The rows are grouped in 3 ways, from coarse to fine. Each group lies inside one group of the grouping before and may be the whole of it. The rows also spread widely along 10 directions, which tell nothing about the answers.
Some rows, each with its group in each grouping after it:
[ -2 -11   6  -9   6 -13   9 -18  -6 -13  11   2  14   3   7   6  -7 -14
  12  13 -16   9  18   5   0 -10   5  13   8   7 -15  -1 -14] : vut K966 K270
[  4 -22  -5   1   2  16  -2  17 -16 -19 -34   6  -7   7 -19  -6  -1  -7
 -17  -6  21   8  15   2   6 -10  -5  -7   9  13 -20 -20  -2] : vut K473 K16
[ -3 -11  20 -13 -10 -19  -4 -11 -13 -22  -7   4  15  -2 -27   4  -4   1
  15  -3  -7  24  11  15  28  -6   0  12  18  19 -17 -18 -16] : nemar K54 K880
[-13  11  -6  19  38 -11  18 -17   8   8  19  13  29  13  20   8  -7   8
   1  11 -38 -30 -20  -7  -9   3   4 -37   5  -9   9  21   1] : nemar K285 K481
[ 50   9 -12   4  11 -17   5   9  -3  12  31  -6 -23  15   1  11   4 -17
  15  22  14  15   4   5 -14 -16   2  -3 -10   3  35  -4  10] : nemar K866 K280
[  2  -8  11   1 -13   0  -1 -14  19 -16  13  -8  -3  10   3 -13  -1 -10
  -3  -7  25  13   6  -3 -12 -15  -3   9 -21   6 -10  -7  14] : vut K753 K480
[ 58  -3 -27   9  47  -8  24  11 -13 -10  33 -16 -29  14  38  10   1 -33
   6  16  11  17  22  11 -34 -29  -6  13 -20  -6  24   2  12] : vut K771 K780
[ 16  -9  -1  -3   7   6   7   8 -11  -9 -10   1  -1   3  -3  19  -3  -4
   0  -7   9  16  14  16   7 -11 -13  11  -2  -1  -5 -18   5] : vut K966 K958
[  7 -12 -10  13  11   9  -1  19 -17  -2 -28  14  -9  10 -12  -3   3   0
 -12 -11   8  -3   1  -4   5   1  -6 -11   0   5   1  -9  11] : vut K753 K736
[ 10  -4 -11 -12  16   5   2   7 -29 -12 -39   8  -1  -5 -18  24 -12  -3
   2 -15  -9  -2  12  16  17  -4  -7   1  15  -5  -5  -3  -4] : vut K771 K744
[-10 -17   6  -6  -3  -2   4  -8   6  -5  -7  -2   8  14 -14   6 -15  -9
  -7  -9  -3  -5  -9   4  11 -14   1 -12   5   7 -12   3 -15] : vut K753 K809
[-20 -14  17  -5 -12 -17   3 -10   6  -4   8   7  17   6  -7   1  -1  -1
   6  11 -12   5  -6   3  13  -2   3  -4  13  11 -12  -8 -25] : nemar K285 K685
[ 12   8   7  -2 -21   9  10  41  25  55   3  17  -5  11  16  52  20  19
   4  -5  11   6 -17  13   4  19 -31   4 -24 -23  30 -27  16] : vut K966 K270
[ -9  -9 -21 -18  10   8  13  15 -10   3 -34   6 -23 -21  23  20  -9 -14
 -12 -27  -8 -15 -10  17  -4   5 -27  21 -21 -34  -3  21  -7] : vut K966 K958
[  3 -25 -12  22  33  -2  20  15 -11  -8   2   8  -2  13  19  -8   2 -12
 -13   5  -9   0   0  -3  -8  -8  -7  -7  -2   8   0  -1  -6] : vut K966 K270
[ 14 -16  16  26  -7 -11   7  15  12  15  29   9  -2  29   4  -5  24   4
   3   8  13  20  -8  -9   0   2  -6   1 -13  17  19 -24  14] : vut K753 K809
[  8   5   1 -11 -26 -15 -12  -4  13   7   0  -8 -28   4 -17 -10  -9 -13
  -2 -10  26  -2 -23  -5   2 -13  -3  -3 -17  -3  20  13   1] : nemar K285 K685
[  7 -11  -5  -3  16 -15   4  -1 -27 -16 -11   4   2   3 -15   3  -9  -9
   4   5 -15   4   5   8  15 -10   2  -4  22  10  -4  -1 -19] : nemar K285 K685
[  5  11   8 -20 -22  -5 -14 -25   6   2   1  -1   8  11 -24   5 -11 -10
  13  18   9  -3  15  -9  -3 -12  20 -11  10  10  -7   3   1] : vut K473 K16
[ 21   0 -10 -17  21 -11   7 -15 -18 -23   1 -13   2   2  -9  18 -23 -20
   9   8  -8   7  15  21   5 -28   5  -3  18   2  -7   3 -17] : nemar K285 K685
[-21 -17  27 -29 -24  -3   8 -19  27  -5   4 -10  26   3 -10  32 -21  -4
   3 -11  -3  12  -7  24  24 -18  -9  10   0  -3 -26 -12 -27] : vut K966 K958
[-22 -19   9 -11   1 -13  16 -21   4 -16  16   3  12 -11  33   2   1 -17
   9  11 -22   7  14   8 -11   0  -4  30  -7  -5 -26   5 -21] : vut K966 K958
[ 12 -22 -18  23  10  18  -1  33  -1  -1 -31   3 -25  25 -19 -16  -3 -10
 -33 -10  36  -8 -12  -8  -6 -20  -5 -38  -5  13   7 -10   5] : vut K771 K744
[-25   5  12 -14 -31  -3  -1  -4  42  18   2   1   2   2   3   8  -5   0
  -7 -11  12 -10 -26   7  -6   0 -10 -12 -22 -13  -2   6  -5] : nemar K54 K880
[ -5  -9   0  -4   8  -1  -3 -17  -9 -16 -19   0  13  13 -30  -1 -22  -8
  -4  -8  -5 -10   0   0  14 -18  12 -21  15  12 -15   5  -6] : vut K753 K736
[ 19  14  -5 -10 -19   3 -24 -20  -9  -9 -12   2  -4  11 -29  -7  -8 -14
  10  20  24   1  35 -12 -14 -15  24 -14  11  19  -8  -4  17] : vut K753 K480
[-21   9   6  28  -7  -6 -12 -22  11  -8  12  20  15  13   0 -44  16   6
  -3  26   8 -12   8 -35 -26   9  19 -31   1  21  -8   0  19] : nemar K285 K685
[-33  -4   2 -10  23  -3  15 -45   8 -30   7   2  38  -4  24   1 -20 -15
   3  13 -34 -17  21   2 -21 -10  14  -8  10  -3 -42  20 -17] : vut K771 K780

New rows, each followed by its group in each grouping:
[ 21  -5 -10  -7  28 -15  27   8   3  19  18  -9 -14   7  24  31 -15 -14
   5 -17 -19  -6 -29  16   5 -13 -21  12 -22 -26  32  24  -5] : vut K966 K270
[ -4 -14  -8  -8  11   0  15  17 -16   4 -21  13  -7 -13  19  25   4  -3
   0 -13 -17   0   1  17   8  11 -24  25  -7 -20  -3   0 -10] : vut K966 K958
[  3  -5  14 -24 -30  -8   5   7  16  18   8   0 -12  -7  17  32   8  -4
  15 -11   5  18  -3  19   4   8 -22  40 -25 -20   7  -9  -1] : vut K753 K480
[ 20  -6   6  -5  -9 -11  -3  -1   4  18  16   0   1  29 -22  10  -5 -13
   9  25   4   2  -1  -7   6 -18  17 -20  14  18  13  -5 -11] : vut K473 K16
[ 37 -28  16  37  36 -16  23   0   2 -22  54 -12  14  38   8  -9   6  -8
   2  15   9  39   7   4   2 -32  -2   0  -4  31  10 -32   9] : vut K966 K958
[ 14 -11  -3 -11   7 -23   1  -8 -24  -9  -3   0 -12   2 -11   0  -7 -20
  15   2 -13   4   6   1   9 -10   6  15   8   6   9  12 -16] : vut K771 K744
[ -3 -18   6 -35 -16 -35  -2 -39 -14 -18  13 -10  -6 -10  -1  -5 -18 -40
  25  22 -21   9  19   4   2 -20  19  34  10   9 -16  24 -40] : vut K966 K958
[ 32  -7  -7  19  12 -22   2  13 -19  -2  10   4 -31   7  -8 -19  11  -8
   5  -4  11  15 -10  -6   2  -2  -7  10 -14   8  33   1  15] : nemar K866 K280
[-22 -25  -1   0  18 -22   9 -29  -4 -36   6  -8   5   3   0 -32 -21 -25
  -9   2 -17 -10 -10  -4  -1 -24  10  -9   9  12 -22  25 -32] : nemar K285 K685
[-24 -43  19   2  10  -2  36  10  35  -1  23  -7  24  18  24  23 -10  -7
 -17  -9 -13  10 -26  23  13 -19 -22  -2  -8  -1 -20 -15 -37] : vut K966 K270
[-13 -24 -11  17  27  22  16  21   3  -8 -30   7   5  14   0   5 -10   1
 -33 -26   3 -14 -17   8   5  -9 -17 -29  -4  -4 -15  -6   0] : vut K753 K736
[  4 -32  -2   1   8   4  12  16 -11 -18 -12   2  -5   7   3   3   2 -17
  -9   8   9  18  19  13  -1 -16  -5   4   8  14 -22 -24 -22] : vut K771 K780
[ 23  -7 -16  -4  13  -3  -3  -2 -27 -17 -20  -3 -19   2 -16  -6 -14 -20
  -2  -6   9   2  12   1   2 -19   2   3   2   5   3   8   3] : vut K966 K958
[ 26  25  11  16 -23 -25 -15 -22  15  22  49   9 -12  19  13 -23  26  -3
  27  28  17   8  11 -34 -32   9  17   9 -28   9  37   5  45] : vut K753 K480
[ 17 -20 -10   3   0  -6   2  22 -12   9 -10   5 -23  15  -9   0   3 -18
  -3   9   8   3  -1  -1   0 -11   2  -6   4  11  14  -6 -14] : vut K771 K744
[  7  -9 -14 -22  -1  17  -6  21 -40 -14 -65  13 -12 -16 -23  25  -6  -2
  -3 -24   5   7  24  22  21   5 -14  16  12  -6 -21 -17  -2] : vut K753 K736
[-10   3 -10  15  19 -10  -4 -28 -20 -16  -1  19  14   4   5 -31   1 -10
   4  24 -20 -17  24 -28 -21   3  23 -14  12  16 -12  19   9] : vut K966 K270
[-24  -8   4   0 -20  10   4  24  19  28 -22  20  -8  -3  11  12  10  11
 -14 -22   6 -11 -25  -1   3  20 -26   3 -25 -20   5  -2   6] : vut K966 K270
[-15   3   1 -21 -18  -1  -6 -25  16  -3  -6  -2   3   0  -1   1 -15 -17
   2   7   5 -13   8  -3 -16 -12  12  -7  -3  -3 -17  15  -9] : vut K771 K780
[-15  -1  28  -7 -36 -14  -6 -16  35  20  21   4  14  15  -9   6   2   3
  10   7   5   1 -14  -8   3  -1   6  -7  -8   6   5  -5  -5] : vut K771 K744
[  5  12  -6  -3  -2   2   6  -5  29  25  12  -3  -5  13  12  16 -12  -8
  -4  -2   8 -19 -20  -2 -16 -11  -4 -18 -25 -19  19  18  12] : vut K966 K958
[ -2 -17  29  12 -32 -14 -11  -8  -1  -8  20  16  14  15 -10 -21  26   0
  16  34  13  35  33 -16   0   4  14  14  11  40 -15 -40   1] : vut K966 K270
[  1  -3  -5   1  -3   0  -1   1   0  11  -6  11   2  13  -5   3  -2  -7
  -1  15   0  -9   6  -9  -6  -4   8 -17   6   9   0   0  -2] : vut K966 K270
[-13   9   4  -5 -19  -2  -2 -10  27  12  12   5   9   9   5   5  -1  -3
   0  20   8  -8  -2  -2 -18  -4   6 -23  -3   0  -6  -2  -4] : nemar K285 K685
[-18  10  15 -23 -20 -31  -9 -40  -9  -6   4  12  14 -19 -12   1  -4  -3
  30   8 -30  -1   6  -2  10  15  11  21   9  -2  -7  19 -10] : nemar K866 K280
[ 13 -31   4  18   4  -9  14  16  12   5  30   0  -5  31  14  -7  12 -18
  -5  26  10  16   1  -3 -14 -17   4  -9  -5  21   2 -21 -13] : vut K753 K736
[-17 -32   9  -6  -2 -21  13 -18  17 -17  24 -11  -2   7  17 -17  -9 -30
  -2   7  -7   3  -8   0 -11 -22   5   9  -9   7 -13  14 -33] : vut K771 K744
[-14   8  -2   8  19   3  16  -7  13  -1   9  10  24   3  24  14   2   8
  -2   6 -14 -10   0   7 -14   5  -9 -17  -3 -11  -9  -2   5] : nemar K285 K685
[ 11  25  12 -31 -38 -18 -27 -44  -2  -4  -1  -3  -3  -7 -31  -1 -14  -9
  29   1  12   5  19  -8   5  -7  16  19  -4   2   4  14  17] : vut K966 K958
[ 15 -28  15  -8 -19 -33   5  22 -16  17   9   8 -24   1   0  11  19 -11
  22   4 -10  28  -7   8  23   8 -11  43  -3   6  24 -13 -25] : vut K771 K744
[ -4 -37   5   3   7  -4  25   5  30 -16  29 -18  -7  15  29  -4  -5 -28
 -15   1  15  14  -8  14 -19 -30 -11   6 -21   2 -14  -7 -24] : vut K771 K744
[ 23  14 -10  -2   8   1  -9   3 -21  -1 -28   7 -14   1 -23   9  -7   1
   5 -20   9  -5   3  -1   8  -2  -5  -2  -2  -6  19   5  23] : vut K771 K744
[-26 -19  17 -17 -26  -3  -1 -21  20 -14   5  -2  13   3   3  -1  -6 -15
   1   9   4   7  13   5  -7 -11   6   7   0  10 -35  -8 -21] : vut K753 K480
[ -3  -1   7  -2  -3 -27  -6 -13 -20   3  -4  17  -2  -3  -8  -7   5  -3
  20   1 -26  -5  -1 -14  11  14   7  15   5   3  14  16  -3] : vut K771 K744
[-15 -15 -16  -8 -22  22  -3  23   9   8 -38   9 -26  -4   6  -2   2 -14
 -26  -6  29 -11   0   1 -17  -1 -13  -5 -17  -9 -15  -3  -6] : vut K966 K958
[  3  -5   5 -23   4 -20  -3 -37 -23 -31   0  -6   5  -7 -11  -6 -15 -21
  18   5 -16   6  23   0   6 -13  14  24  12   6 -17  16 -12] : vut K473 K16
[  5   0 -16 -32 -20   4  -8   3  -6   2 -36  -5 -32 -11 -11  13 -17 -23
  -4 -22  17  -9  -1  11   0 -10  -7  13 -15 -18  -2  17  -5] : vut K753 K736
[-27 -12  -1   8   3   5   8  -1  16   1 -12  10   1   3  13 -11  -3  -3
 -18 -13  -1 -20 -18  -9 -11   2  -8 -13 -16  -9  -8  13   0] : vut K771 K780
[-20  13   2 -21 -34  10 -20 -19   4  -5 -31  13   2 -11 -12  -2  -2  -2
   3  -1  13  -9  22  -7 -11  10   9   2  -4  -4 -25   1  14] : vut K753 K736
[-11 -17  -4 -18   4   4  14  -1   6  -8  -5  -4  -4  -4  18  12  -9 -19
  -8  -4  -4  -3   1  12  -9 -10  -9  11  -8 -14 -19   7 -19] : vut K473 K16
[ -4   7   2 -22 -18   2   1  -4  17   6 -10  -1   0  -6 -10  25 -12  -2
   1  -9   9  -2  -8  17   3  -5  -9  -5  -7 -13  -6   0  -4] : nemar K866 K280
[  9   1  -9   4  38  -6  20 -18   9   1  29  -7  17  23  18  12 -16 -17
   1  17 -22 -17  -5  -2 -17 -21  10 -25   2  -4   5  21  -4] : vut K473 K16
[ 13 -29 -22  21  31  -2  13  40 -31   0 -27  14 -21  10 -13  -3   2  -8
 -19  -5  -5  -2 -16   5  13  -3 -12 -19  11   9  11  -5 -16] : nemar K866 K280
[ -9  -5  -7 -21   1  -6   4  -2 -22   0 -24  14  -1 -16   7  19  -4  -9
   9  -1 -24  -6  13   9   6   9  -7  21   6 -11 -11  10 -14] : vut K966 K270
[ -1   0  -7  -4  15   1  -5  -8 -41 -28 -34  21  11 -13  -8   1   4  -1
  11   6 -17   3  41   1   1  11   6  11  22   8 -22  -8   3] : vut K771 K744
[-32 -18  14  -5 -11  -7  -2 -11  -3 -15 -22  11  -2 -13  -4 -21   0   1
  -7 -30  -6  -5 -15 -10  15  13 -11  22 -11  -7 -14  13  -1] : vut K473 K16
[-15 -19   5  16  -8 -18 -10   1 -26   2 -18  27  -6   3 -12 -29  17   0
   4   3 -16  -6  -1 -26   9  21   7   6   9  18   3   6  -1] : vut K753 K480
[ 18 -13  -8  13  36 -17  17  -8 -10 -20  22  -6  -9   9  21 -13  -3 -21
   3   0  -8   5   3  -1 -14 -16  -2  10 -12   1  11  13   3] : vut K771 K744
[-17 -16  -5  -9  -4  -4   5 -11  -3 -34  -9  -3 -13 -17  19 -23  -1 -22
  -9   0  12   6  14   5 -19  -8  -6  17 -11  -3 -29   2 -14] : nemar K285 K481
[ 27 -33 -33  19  31  18  16  48 -28  -4 -25   7 -28  16  12   2   8 -23
 -24  16  17   7  17   8 -16 -17 -11 -13   4  11  -3 -21 -12] : vut K966 K958
[ -5  -9 -13 -10  10 -22  -9 -31 -37 -46 -20  -2 -16 -15 -14 -40 -16 -29
   4   0  -6  -4  17  -8  -3 -14  14  12  12  11 -18  28 -14] : nemar K285 K685
[  1  -7  25 -10 -21  -1   3   2  22   0   5  -4   7   6  -8  24  -1   7
   4 -19  18  22  -6  18  16  -6 -18  15 -14  -4  -1 -25   4] : vut K771 K744
[ -8   0   0   3 -15 -19 -23 -14 -28   1 -28  23 -13  -2 -28 -31   5  -3
   9  -4  -8 -15   0 -29  10  17  15   3   5  11   8  20  10] : vut K753 K736
[  5 -48  20 -14 -35 -13  -3  12  -7 -27  -6 -10 -27   1 -16 -16   6 -26
  -1 -10  33  46  12  14  18 -19  -9  44  -8  22 -21 -32 -25] : vut K753 K736
[  1  -6  15 -11  -4 -17  14  11  -1  28  12  17  16   4  11  47  12   7
  25  13 -33   8  -2  16  17  16  -9  16   8  -8  12 -15 -19] : vut K771 K744
[ 11  -3 -11 -19  13 -20   1 -29 -19 -36   3 -15  -9  -8  -3 -11 -22 -30
  10   5  -4   5  18   9  -5 -26  10  12   7   3 -12  19 -16] : nemar K285 K685
[ 37   9 -24 -15   7   1  -4   8 -17   3 -17  -5 -27   5 -10  18 -12 -23
   5   5  16  -3  16   8 -11 -19   4  -5   0  -5  17   7   3] : vut K771 K744
[ 15  20 -13  -3   6   1 -11 -12 -12 -14 -24  -1  -9  -1 -25  -5 -17  -2
  -3 -13  17 -10   3  -3   1 -12   2 -19   0  -3   6  10  21] : nemar K285 K481
[ 14 -15  -9 -17   8   5   5   3 -18 -27 -27 -10 -17  -4 -13  10 -17 -16
  -7 -31  13  10   7  20  13 -19 -15  17  -5  -5 -11   1  -2] : vut K753 K809
[ 36   6 -13  34  29 -22   9  -5   7  11  50  -2  -9  35   5 -21   4 -16
   3  35   4  -5 -11 -21 -28 -19  18 -37  -7  18  39  12  15] : nemar K866 K280
[ 21  12   0 -16 -25  11  -8   4  20  13  -1  -5 -10  12  -8  23  -3  -8
   3   3  35   9  13   9 -12 -13   0  -6 -15  -3   2 -17  17] : vut K753 K736
[-10 -53   0  26  22 -18  24  10   8 -17  17 -10 -23  18  16 -42  -6 -26
 -29 -20   4   2 -39 -10   1 -25 -14   3 -24  10   6  17 -20] : vut K966 K270
[-19  -3   0 -15  12   6   5 -24  -9 -27 -26   2  23  -8 -10  11 -24  -2
  -3 -18 -14  -7  12  10  11  -9  -3   0  10  -4 -31   7  -4] : vut K966 K270
[  8  15  -2   6  -1  -6 -20 -14 -33  -1 -24  26   8   5 -29  -9   7   8
  17  10 -10  -8  24 -21   6  16  19  -9  18  15   3   0  24] : vut K753 K736
[ 20  -8  10 -13 -15 -32 -12  -5 -32   0 -10   6 -19  -1 -31  -1   2 -10
  26  -3  -8  14   3  -4  27   1   5  28   9  12  21   3  -9] : vut K771 K744
[ -2 -30 -16  32  42   5  26  30   3  15  -6   8  -3  28  12   4  -5  -3
 -29 -16 -16 -24 -40  -3   3  -8 -17 -35  -7  -4  16  10  -7] : vut K753 K480
[-31 -29 -16   8  25   7  12  18 -25 -18 -44  19   4  -5   0  -7  -5  -5
 -24  -6 -21 -18  -6   5   8   4 -10 -19  20   2 -26   2 -30] : nemar K285 K685
[ -2  16  17   3 -18 -15 -18 -24  -9   1   0  20  12   1 -16  -8  12  12
  23   2  -5   3  13 -18   5  19  11  10  -1   8   4  -3  28] : vut K753 K736
[-18   8   1 -23  -2  -5  -6 -29 -12 -33 -28   0   8 -22 -15   1 -21  -3
   4 -24  -7  -5   7  12  12  -3  -6  11   4 -11 -24  13  -2] : nemar K285 K685
[-45 -10   8 -15 -37  -3 -16 -17  12 -15 -28  13   2 -11 -13 -28  -3 -10
 -10   2  10  -9   4  -7  -8   3   9 -10   3  11 -37   6 -20] : nemar K54 K880
[ 27  26  -5   0   2 -16  -4   0 -15   9   3   9 -19  -8   5   8  10   7
  20  -7   4   6   1   0  -2  12 -12  18 -17 -17  33   4  31] : nemar K285 K481
[ 14  22  -6 -18 -36 -18 -18   8 -19  27 -10  22 -29 -18   4   9  25  -3
  28  24   5   5  19  -7 -12  26   1  26  -5 -10  22  -2   8] : nemar K285 K481
[ 28  25 -11 -16  15   4 -11 -11 -38 -15 -39   7  -1 -11 -28  23 -14   5
  17 -19   0   2  28   9  14  -1  -2   9  11  -9   5   0  28] : vut K771 K780
[  4   4 -12  10  10   7   7  21  -1  24  -8  23   1  10  16  19  15   3
   0  15  -7 -13   5  -3 -17  14  -5 -16  -1  -7  12  -7   7] : vut K771 K744
[ -9 -20   2   4   1  -9   9   6  -6  -4   0  12 -10  -4  24  -7  14  -9
   0  -4 -10   4   1  -2  -7  11 -12  25 -14  -5  -4   2  -3] : vut K753 K480
[ 30 -15  -2  -3   8 -19   2  -1 -18 -26   5 -17 -19  10 -21  -9 -12 -22
   3  -1  18  24   5  11  12 -32   0   7   5  17   6  -8 -11] : nemar K285 K685
[  7 -23   2  25  11 -31  11  20  -8  18  15  10 -17  18  -1 -15  10  -4
  -2   3 -12  -1 -38 -11  15   1  -5  -8  -2   9  35   5 -15] : nemar K285 K481
[ -5  -3   6 -16 -16 -11 -11   6 -30  15 -39  25   1  -8 -27  23   3  11
  16 -14 -24  -4  -1   2  35  23  -6  16  16  -3   6  -1  -5] : vut K753 K480
[ -5  -1  12   6 -17 -15   1 -18  30  18  36   3   6  19  12  -8   4  -9
   7  22   3  -4  -8 -16 -17  -6   9  -8 -16   6  10   6   2] : vut K966 K958
[ 22  11  -1   6  31 -12  10 -36   3 -15  38  -9  27  25   2   4 -19 -13
  14  24 -12   1  20  -4 -14 -29  20 -20   8  13   1   8  11] : vut K966 K270
[ 21 -16  -9  15  24   6  16  40 -24   6 -14  16 -13   5  13  16  20   5
  -6  -9   0  12   2   7   6  11 -25  14  -7  -7  13 -21  10] : vut K473 K16
[ 16  11 -16  10   1   4 -10  12 -11  24 -23  17 -15  12 -17   3   1   1
  -4   0   9 -19  -7 -16  -2   4   2 -23  -4  -1  26   8  21] : vut K966 K958
[  0  -4   7 -12   6 -16   9 -14  -3   8   6   3  16   5  -1  28 -13  -5
  14   1 -28  -3  -7  11  16  -5  -2   5   7  -6   4   9 -15] : vut K966 K958
[-32  -5   2   3 -24  13 -11   9   5  -5 -40  20  -3 -10  -9 -15   7  10
 -19 -12  20  -9  -4  -7  -1  15 -10 -11  -5  -2 -20 -11   4] : nemar K285 K481
[ 18  33  -9  -7   1   1 -16 -16 -17   3 -22  13  -3  -3 -17  10  -4   5
  15  -5   4 -11  19 -10  -5   7   7  -4   0  -8  14  10  35] : vut K771 K780
[ 16   5  -5   5   3   9   9  18  19  26   9   5  -2  20  13  26   4  -2
  -3  11  13  -3  -2   4 -17  -7  -6 -20 -11  -7  15 -12  10] : vut K771 K780
[ 24   8   7 -25  -6 -25  -2 -29 -11  -3  19  -7   2   0  -8  20 -12 -16
  32  14 -11  15  19   9   7 -14   9  25   4   2   7   7  -4] : vut K966 K958
[ 11  -8   6  15  27 -15   8 -15 -12 -15  11   3  14  16  -6  -5  -5  -1
   7  -1 -14   5   2  -5   9 -10   5  -5   7  12   6   1   6] : vut K771 K780
[ 11   0  -9 -11  -1   0  -9 -20  -4 -15  -9  -6  -1  13 -20  -4 -20 -22
   1  11  13  -4  20  -3  -9 -26  20 -18   9  14 -14   5  -1] : vut K753 K736
[  2   5  -3  -4 -12   4   3  23  13  11 -11   9 -17  -6  12  13  11   3
  -5 -15  18   5  -7  14  -8   9 -24   7 -24 -17   8 -10  12] : nemar K54 K880
